Each cloud of rows lies close to a flat space through zero, with a little noise off it, and is much wider in some directions of that space than in others. After each cloud: how many dimensions does that space have?
In the rows, 128 means zero.

[[131 154 155 104 133 109 106 108 134 172 112 151 117 110 134 178 128  89
  121 134 126 122  86 143 131]
 [128 150 144 111 121 110 117 128 128 138 131 129 122 113 137 153 131 109
  124 128 123 132 118 146 133]
 [116 120 118 137 125 153 140 132 135 120 128 108 133 133 137 106 122 151
  141 134 125 126 134 106 115]
 [144 149 130 119 125  87 107 133 102 100 143 127 140 129 132 148 128  96
  100 124 123 139 160 160 131]
 [131  85 147 128 160 154 158 122 166 131 109 134 133 140 108  81 119 149
  159 118 130 111  79 111  97]
 [ 77  54  76 187  95 211 172 173 141  87 132  82 121 163 122  35 125 238
  171 135 124 130 191  30 124]
 [150 188 141  88 136  97  97 102 131 189 124 147 107 100 142 213 136  72
  106 134 136 121  92 159 157]
 [146 154 147 102 141 121 118 101 139 167 122 152 116 109 129 163 128 100
  132 134 125 118  94 149 130]
 [172 184 173  77 158  95 107  67 150 214 109 171 104  92 133 197 129  60
  117 134 119 118  38 162 126]
 [139 151 118 139 107  98 115 152  88  81 142 119 151 137 124 139 137 105
  100 133 135 141 191 171 130]
 [142 177 130 103 117 102  95 120 126 158 136 139 114 107 145 175 127  93
  108 131 124 121 124 144 147]
 [120 141  98 151 109 105 114 151  81  82 152 103 142 142 134 123 138 141
  106 124 139 146 197 135 139]
 [150 128 162 106 160 118 125 108 148 164 109 167 122 116 123 135 125  91
  129 126 129 127  67 148 114]
 [ 97  45 107 178 123 179 177 161 132  56 125  98 149 172 106  23 131 206
  155 131 122 136 174  91 106]
 [125 105 134 145 137 173 147 128 151 147 112 133 108 131 130 109 121 153
  154 128 126 125  89  99 117]
 [145 168 138  98 135 127 120  96 141 200 120 141 102 102 132 196 124  99
  125 123 119 127  72 133 150]
 [144 133 137 111 147 116 121 116 140 147 117 139 126 129 131 140 127 116
  134 132 129 131 103 139 123]
 [177 145 173  92 146  41 100  93 102 110 130 174 146 116 115 161 140  29
   72 124 128 137 115 230 107]
 [127 143 138 112 135 119 113 122 129 160 125 136 121 121 135 151 121 112
  122 131 127 126 113 132 137]
 [134 133 145 111 146 120 124 115 141 151 120 145 117 121 123 141 124 106
  127 126 120 126  94 143 122]
 [110  35 135 163 149 158 174 135 141  73 114 116 158 168 108  28 122 174
  156 122 127 125 130  97  77]
 [126 103 148 115 160 159 154 106 163 165 109 149 117 130 121 110 109 133
  156 129 120 123  59 116 100]
 [117 100 122 142 130 158 141 126 140 119 130 130 126 130 125  99 125 152
  157 128 128 131 114 106 121]
 [124  71 140 142 157 174 169 123 162 145 101 134 137 137 108  74 105 155
  168 133 126 119  78 100 102]
 [110 110 101 171 104 126 138 169  96  44 149  98 157 150 126  77 134 170
  127 137 133 140 212 109 122]
 [115  62 130 153 144 173 168 143 137  87 106 115 143 158 114  34 110 184
  168 130 125 123 130  98  90]
 [137 141 134 121 122  75 108 135  89  83 135 138 148 142 129 139 130  88
   92 140 127 140 164 173 116]
 [133 100 138 113 153 160 148 112 159 157 105 138 122 121 122 122 118 138
  145 132 136 115  81 116 112]
 [104  82 111 168 118 161 161 155 128  84 126 110 139 153 128  57 127 184
  152 127 124 131 156  90 116]]
	3

[[168 146 116 137  78 166 101 122 159 127 138 130 138 116 113 128 148 105
  130 103 114 155 116 111 107]
 [143 134 124 139  95 151 115 137 128 124 140 134 109 109 123 126 148 122
  128 109 111 153 119 101 133]
 [104 120 128 115 149 113 139 147 114 134 118 131 119 131 110 133 135 149
  127 142 130 131 126 124 130]
 [131 128 137 130 135 124 128 118 136 131 124 123 132 135 135 127 122 118
  136 126 128 119 134 139 130]
 [168 141 124 149  80 162 107 117 145 121 146 131 128 110 136 124 139 100
  126 100 111 146 119 110 127]
 [113 125 135 127 121 144 122 148 125 117 135 136 109 112 123 136 145 137
  130 122 113 145 121  97 150]
 [106 118 118 110 166  96 147 123 118 136 112 122 152 153 124 127 106 148
  123 157 156 100 138 162 108]
 [171 147  99 130  69 170  96 123 166 129 135 131 151 116  94 132 151 110
  124 109 119 163 109 108  89]
 [115 124 126 125 133 128 133 131 119 120 131 130 129 127 133 130 127 138
  122 134 133 126 128 124 132]
 [119 130 130 128 114 144 119 152 130 123 134 139 108 109 110 133 154 135
  130 119 108 156 118  90 142]
 [103 112 140 136 133 134 143 125 107 100 147 132 121 123 173 131 113 140
  112 131 133 115 132 114 161]
 [138 128 130 128 145 108 136 109 130 137 119 119 144 147 137 120 104 119
  133 134 142 104 140 164 116]
 [129 131 112 113 135 126 126 116 149 134 115 125 166 148 106 131 122 130
  128 143 145 123 126 148  95]
 [176 148 125 149  52 188  87 129 161 117 152 136 118  96 121 130 164  98
  128  88  91 176 109  79 130]
 [124 129 109 107 133 127 125 131 139 136 118 130 149 137  93 134 135 142
  126 142 137 135 121 131  99]
 [118 126 140 128 139 121 131 137 122 131 126 130 111 124 128 127 133 131
  133 128 123 130 130 122 143]
 [128 130 123 130 118 136 125 131 125 122 135 130 124 121 129 129 131 131
  121 125 123 134 127 118 127]
 [173 141 116 141 107 123 121 102 136 140 128 117 142 136 137 114 116 103
  128 116 133 117 132 158 102]
 [107 118 113 109 168  92 152 117 113 136 113 122 160 158 126 125 100 150
  119 160 165  96 136 171 102]
 [129 129 117 125 114 145 124 126 135 116 135 129 144 129 126 131 127 132
  118 129 132 131 123 118 119]
 [157 139 109 134 100 137 119 122 133 134 133 127 139 125 120 122 132 119
  122 121 128 134 122 129 104]
 [139 131 119 127 123 127 124 118 134 131 128 124 144 135 124 125 125 124
  127 131 135 127 125 139 114]
 [135 128 141 137 134 124 128 118 127 129 127 124 123 130 144 122 120 115
  135 121 125 117 136 140 139]
 [163 142 121 135  99 141 109 127 147 145 126 127 125 120 103 124 145 108
  137 111 115 148 121 126 110]
 [138 133 129 128 124 132 119 130 139 134 124 127 126 126 113 130 136 119
  138 123 119 137 127 127 126]
 [ 60 101 128 100 210  62 179 144  71 135 108 127 123 157 137 127  96 180
  114 179 164  83 145 162 133]
 [142 138  94 110 123 122 124 125 144 149 112 124 162 145  82 128 130 134
  124 143 146 134 120 147  74]
 [ 80 112 147 117 179  95 156 147  96 128 118 131 107 134 137 132 120 156
  127 148 134 110 139 135 157]
 [ 91 111 150 128 158 116 148 138 101 111 132 131 105 123 159 132 118 144
  124 137 126 113 137 118 171]]
	5

[[119 117 130 107 141 198 141  95 138 110 123 124 171  81 134 179 128  72
  134 119  86 149 110 110 184]
 [119 171 131 112 110 140 112  87 151  82 119 153 174 111 129 143  97 127
  106  67  56 137 164 146 100]
 [130 154 125 166 113  49  81 160 145 182 140 120  90 150 106 132  68 201
   51 169 126 153 128  94  41]
 [198  83 167  96 128 120 191  88 108 107  70 150 139  99  74  97 121 110
  115 150 105 123 164 217 125]
 [144 141 123 172 127 112 145 121 137 121 114 112 107 156 133 129 153 157
  159 135 179  90 139 170 154]
 [125 129 137 118 160 150 143 120 149  89 129  88 131 137 118 158 110 127
  143  95  89 136 145 137 148]
 [128 128 114 122 123 142 143  78 141 124 126 124 137 132 149 136 120 154
  133 126 119 136 123 121 149]
 [149 135 141 106 110 105 131 133 113 107 107 143 141 111 112 105 118 114
  106 121  96 131 164 154  85]
 [127 137 162 145 130 134 124 106 150 112 139 151 136 149 122 143 132 131
  110 113 147 139 118 133 129]
 [120 105 129 124 164 159 122 145 123 149 121 135 127 104  98 146 117 100
  148 111  98 105 126 162 137]
 [ 86 145 139 140 130 165 111 133 140 109 182 136 144 157 164 141 204  89
  148 118 207 158  94  74 176]
 [ 78 181 124 110 164 115  75 139 151 128 181 117 124 167 101 115 141 168
   99  47  88 159 192 154  62]
 [154 110 100  92 106 129 155  95  98 138  94 136 147  88 142  94 119 129
  134 152  99 126 138 138 129]
 [168 142 149 178 106  68 125 130 168 137 101 118 118 121  80 152  75 174
   81 174 142 145 144 153  85]
 [130 145 120 140 101 120 131 123 140  80  96 159 162 121 133 119 107 128
  168  85 103  86 151 176 111]
 [118 126 163 147 127 127 120 132 136 144 164 137 122 151 123 130 190 112
  106 163 222 169  98 105 151]
 [134 122 136 121 127 136 159  49 135 120 128 141 115 173 158 119  99 180
  114 113 110 126 110 118 142]
 [101 159 106 144 114 140  90 155 150 132 146 107 148 107 144 164 142 111
  130 134 145 150 118  83 137]
 [ 74 167 136 149 174 155  91  82 173 176 221  83  93 197 142 179 176 178
   70 125 189 202 101  63 168]
 [111 177 130 174  82 126 100 107 146 114 117 163 134 137 177 175  82 130
  106 114  92  90  82  58 135]
 [134 121 101 121 127 132 148  47 143 164 132 124 121 137 150 126 109 198
  118 150 129 148 118 125 149]
 [135 109 128 142 141 139 146 155 128 118 125  89 112 132 131 144 145 107
  161 146 162 115 108 116 170]
 [110 143 129 138  77 161 129  59 166  79 116 212 208 109 170 135 113 124
  165  87 125 121 104 141 138]
 [ 98  86  98 116 160 125 112 174 140 155 163  99 124 124 119 120  90 163
  155 144 126 166 108 105 103]
 [142 163 123 145 113  61 108 242 122  86 119  76 117 130  92 101 161 106
  137 131 164 128 199 155  72]
 [153 105 115 137 132 144 154 127 135 138 109  83 127  98 123 153 132 118
  146 173 150 135 115 124 178]
 [126 153 115 175 108 137 109 100 167 159 125 130 140 109 131 176 132 148
  126 153 162 129 110 134 159]
 [131  72 106  88 193 116 132 224  61 173 133  80  60 131  93  81 134 116
  160 133 101  96 150 148 103]
 [ 99 150  59 131 109 112  93  78 128 229 167 117  93 146 196 120 124 222
   94 178 152 153  87  54 124]]
	11

[[138 127 121 111 105 164 112 131 147 146 120 134  82 128 129 166  56 148
  128 122 155 174 100 139 126]
 [147 101 100 151 134 116 146 157 161 165  91  96 182 125 156 156 118 119
  147 136 162  96 136 122 160]
 [131 124  98 158 117 146  74 117 102 132 113 124 133 114 128 143 119 114
   62 155 155 127 168 176 146]
 [139 120 125 151 118 178 120 159 168 123 113 137 145  68 127 121 122 117
   90 129 148 121  91 140  85]
 [111 105 123 134  96 111 144 185 120 132 121 137 173 103 138 151 156 147
  171 113  98 107 198 133 118]
 [122 144 136  99  83 127  61 134 151  94 145 101 102 146 122  99 139 126
  157 134  72 136 179 129 107]
 [116 152 100  75 155 149 143  99 180 131 152 151 158  72 197 136 101 181
   95 142 131 118 183 214 158]
 [158 117 116 165 137 137 107  91 171 126 127  78 167 121  95 113  84 138
  136 134 142  98  91 136 143]
 [116 134 120 182  84 114 124 165 110 128 121 107 154 110  82 165 127  97
  111 131 135 145 114 114 117]
 [101  86 104 191 168 120 158 127 125  94 128  82 165 162 138 121 139 117
  131 157 147  99 125 115 139]
 [173 149 137 139 101 128 131 104  99 115 131 141 135 149 163 144 134 123
  102 117 136 110 108 116  78]
 [103  99 107 115 139 109 162  98 146 189 173 145 126 111 152 165 137 178
  193 131  99 105 136 163 150]
 [129 149 132 127 155 118 124  66  84  80  88 109 121 163  95 123 133 122
  133 114  90 150 100 122 125]
 [ 99  97  76 101 135 135 137 117 147 171 117 128 122  88 146 166 185 107
  114 103  93 104 131 138  86]
 [114 156 137 122 141 144 131  87  90 128  84 191 175 106 145 126 106 142
   89 159 188 159  70 144 114]
 [107 184 131 178 101 162  73 100  92 120 117 135 114 176 153 115 126 129
  120 170 109 148 137 168 139]
 [ 68 118  94 151  90 172  98 158 152 143 203 113 129 115 134 115 121 150
  115  96 117  91 196 121 106]
 [ 80 150 122 122 126 142 128 135 162 142 156 144 154 124 147 100 107 133
  150 154 155 152 104 136 130]
 [131 131 124 117 149 147 143  93  88  92 139 144 113 206 152  92  83 140
  148 121 152 171 101 143 112]
 [135 147  85 141 142 125 120 143 176 110 140 104 160  83 141 192 157  99
  112  83 157 114 139 103 134]
 [100  91 130 131 152 136 110  80 128 103 124 132 118 130 150 139 112 187
  160 176 135 123 138 146 141]
 [198 102 129 113 141 100 150 137 126 128 118 151 142 105 151 147 106 134
  120 169 156 144 140 211 159]
 [130 115 135 131 136  71 127 105  72 123 189 136 113 162 115 100 157  97
  107 174 151 134 132 145 142]
 [165 114 118  86 191 130 114  63 142 131 101 114  99 117 126 129 108 152
  100 124 120 107 137 159 177]
 [107 126 111 159 126 133 174 165 116 150 122 144 123 105 140 184 146 139
  129 122  92 129 161 170 133]
 [114 114 121 149  89 114 105  82 124  80 129  45 145 153  85 107  95 134
   87 161  87  98 137 116  93]
 [125 140 102 161 125 184  86 143 115 122 104 140 156 169 155  75 126 104
  146 105 135 142 132 151 103]
 [111  33 123  79 181  95 101 151 105 115  51 117 168 154 122  83 150 122
  200 150 174 128 159  78 157]
 [130 121 137  91  83 107 109 152 134 146 139 123 103 126 123 126 137 115
  121 145 119 131 147 113 103]]
	18

[[ 94 102 124 123 116 149 106 119 139 140 125 122 133 129  82 122 132 141
  128 132 118 113 127 125 109]
 [157 124 130 130 134 121 142 122 123 101 109 135 126 143 130 129 129 102
  133 132 147 127 148 136 123]
 [ 96 176 123 114 107 166 137  80 132 140 145 149 102  88  90 122  87 123
  139 144 139 148  65 132  93]
 [ 93 152 105 136  97 152 113 139  99 121 141 130 105 118 107 117 140 140
  143 140 125 153  83 138 142]
 [127 114 112  95 110 137 129 135 113 119 103 110 129 134 134 151 143 127
  113 131 116 125 106 107 148]
 [134 167 126 130 145 111 145 144 109  65 119 119 106 123 133 112 127 115
  121 165 116 115 206 148 127]
 [113 120  98 130 103 120 107 136 111 139 145  95 116 160 111 103 161 152
  146 173 143 136 177 155 163]
 [124 105 121 112 133 110 130 129 128 117 137 112  68 135 133 115 131 106
  113 122 147 126 187 153  99]
 [115 162 135 127 100 172 134 153 160 161 122  83 174 132  93 116 143 177
  125 180 100  99 150 111 174]
 [149 163 146 157 146 100 162 103 118  87 106 161 121 144 163 160  81  78
  123  84 127 142 115 123  89]
 [107 173 144 132 112 146 132 146 153 122  82 119 135 122 136 121 131  90
  135 109 145 129 174 151 114]
 [110 131 154 132 148  93 149 136 127 109 132 130 110 151 134 130 108 108
  101  87 132 109 160 140  82]
 [121 156 141  95  99 148 131 164 144 148 120 114 137 125 134 120 161 137
  121 128 139 114  93 132 145]
 [106 187 115 139 107 141 156 112 136 142 108 120 123 100 106 124 119 123
  152 109 120 155  80 125 141]
 [154 179 144  93 148 173 157 145 151 148  86  84 187 141 129 122 139 147
  119 199 114  70 178 121 195]
 [151 161 178 156  99 137 128 155 114 132 124 169 136 118 116 143 137 127
  167  65 128 134  25 112  91]
 [146  71  90 161 118  84 100 130  92 118 165 134  81 147 158 135 153 129
  156  86 128 177 106 127 131]
 [ 83 143 137 106 105 156 106 150 140 139 121 137 121  92 134 128 138 132
  144 112 122 117 107 128 104]
 [148 134 128 127 151 135 116  77 134 136 179 131 132 141 135 124  97 131
  132 146 131 134 136 127 105]
 [140 108 123 114 152 159 127  96 170 145 123 139 163 131 127 120 125 108
  122 123 148 121 104 128 129]
 [134 113 138 119 120 158 118 143 119 120  88 129 147 140 131 156 137 124
  135 123 109 104 115 104 130]
 [132 136 143 154 116 111 122 167  93 110 155 131 106 154 140 134 138 147
  141 119 114 121 126 126 118]
 [142 115 109 141 149  96 135 104 132 137 145 132 106 124 129 112 120 128
  125 150 141 145 147 149 142]
 [112 124 119 105 136 121 117 139 120 121 129 101 109 133 105 116 146 154
  112 168  95  95 161 135 137]
 [111 107  80 100 120 123 118  84 104 126 132 111 102 110 121 124 119 109
  110 137 150 182 133 137 143]
 [138 100 107 118 140  93 150 101 159 138 162 124 136 113 138 114 123 137
  120 125 146 142 143 122 131]
 [126 148 144 134 154 116 133 119 145 130 128 161 113 122 146 120 112 106
  130 119 142 118 119 155 101]
 [146 119 106 121 103 155 137 123 109 138 154 111 132 131 104 130 135 163
  133 161 124 140  84 100 166]
 [116  85 143 167 119 116  77 154 125 126 113 148 124 117 127 139 145 127
  146  87 107 136 142 126  97]]
	18

[[ 92 125 127 104 149 118 151 119 125 122 135 101 123 108 132 104 119 121
  151 120 146  99  86 141 132]
 [114 127 123 131 100 112 140 104 168 118 135 134 142 147 139 140 103 123
  112 112 138 134 158 101 133]
 [159 134 116 129 175 141 145 126 113 161 112 124 134 121 123 126 139 144
  131 140 157 127 132 162 107]
 [123 135 104 150 144 139 133 108  94 128 132 112  95  91  81 106 140 104
  130 127 156 110 132 133 111]
 [180 173 126 168 143 150 146 165 119 128 176 126 143 136 136 122  97 144
  117 121  99 159 176  90 111]
 [113 132 119 154 111 111 142 140 132 116 182  95  87 129  88 134 123 101
  113 131 166 114 130  99 118]
 [119 137 123 109 151 115 133 128 156 112 125 134 115 147 121 132 112 158
   96 137 142 142 122 102 157]
 [130  96 124 130 153 159 138 120 134 152 127 144 150 140 131  87  91 154
  115 143 124 167 162 156 119]
 [166 159 131 141 159 163 120 166  91 166 150 101 123 100 103 137 130 156
  107 136 123 115  88 163  93]
 [147 104 135  90 178 116 142 140 151 148 118 106 188 137 173 142  96 152
  124 151 106 134 114 139 133]
 [142 138 154 134 109 153 108 135 111 108 126 168  87 133 116 139 127 175
   99 118 106 144 114 150 135]
 [152 110 109 160 172 144 164 167  98 139 166  85 141  85 140 104 108 126
  136 154 100 120 151 128  85]
 [151 129 114 161 129 118 138 112 120 143 158 126 149 145 116 129 125  74
  150 128 145 138 194 103 114]
 [ 97 101 165  80 180 129 129 150 144 130 106 102 172 132 183 108 107 183
  139 144  89 105  48 156 153]
 [ 95  76 138 104 135 150  93 104 121 125  51 142  88 124 167 107 168 156
  132 137  98 128 115 145 168]
 [129 143 122  93 193 147 119 161 110 125 105 117 157  94 131 103 126 160
  133 140 116 124  99 135 137]
 [187 139 127 138 120 132 118 104 117 152 113 108  98 145 120 151 143 103
  117 120 158 145 153 135 119]
 [148 145 137 146 148 159 119 162 109 140 158 127 117 119 141 132 116 161
  104 127  85 132 133 118 122]
 [167 103 105 127 134 151 139 104 136 155 106  82 110 124 104 125 105 134
   79 149 163 162 142 151 106]
 [195 115 151 131 167 133 132 130  99 113 143 141  88 121 132  95  92 145
  101 134  92 166 140 160 127]
 [192 155  91 164 132  90 163 162 153 147 196  78 152 144 135 137 104  67
  120 144 131 158 197  55 105]
 [165 120 136 129 147 123 109 155 123 155 132 144 155 127 151 146 137 125
  126 141 100 129 151 142 112]
 [115 138 134 130  65 126 102  99 164 135 111 156 163 163 109 153 121 135
  104 120 125 147 117 125 136]
 [163 138  98 125 138 112 166 129 138 136 127 133 160 147 146 159 127 115
  152 141 140 154 169 104 125]
 [132 101 133 139 156 108 138 122 132 138 137  77 162 130 126 114 122  91
  146 145 152 102 135 127 113]
 [138 126 146  85 149 126  97 177 139 155 107 118 167 139 140 149 145 156
  126 157 118 126  69 157 136]
 [ 79 137 115 106 106 114 122 135 152 131 147 131 155 127 127 158 122 118
  130 121 130 111 111 103 138]
 [119 128 108  99 159 160 133 134 124 166  95 155 168 103 150 139 132 176
  129 135 113 126 115 166 113]
 [ 71 204 121 132 110  96 150 128 153 149 166  94 152 134 114 162 148 123
  149 102 156  55  34  96 128]]
	17
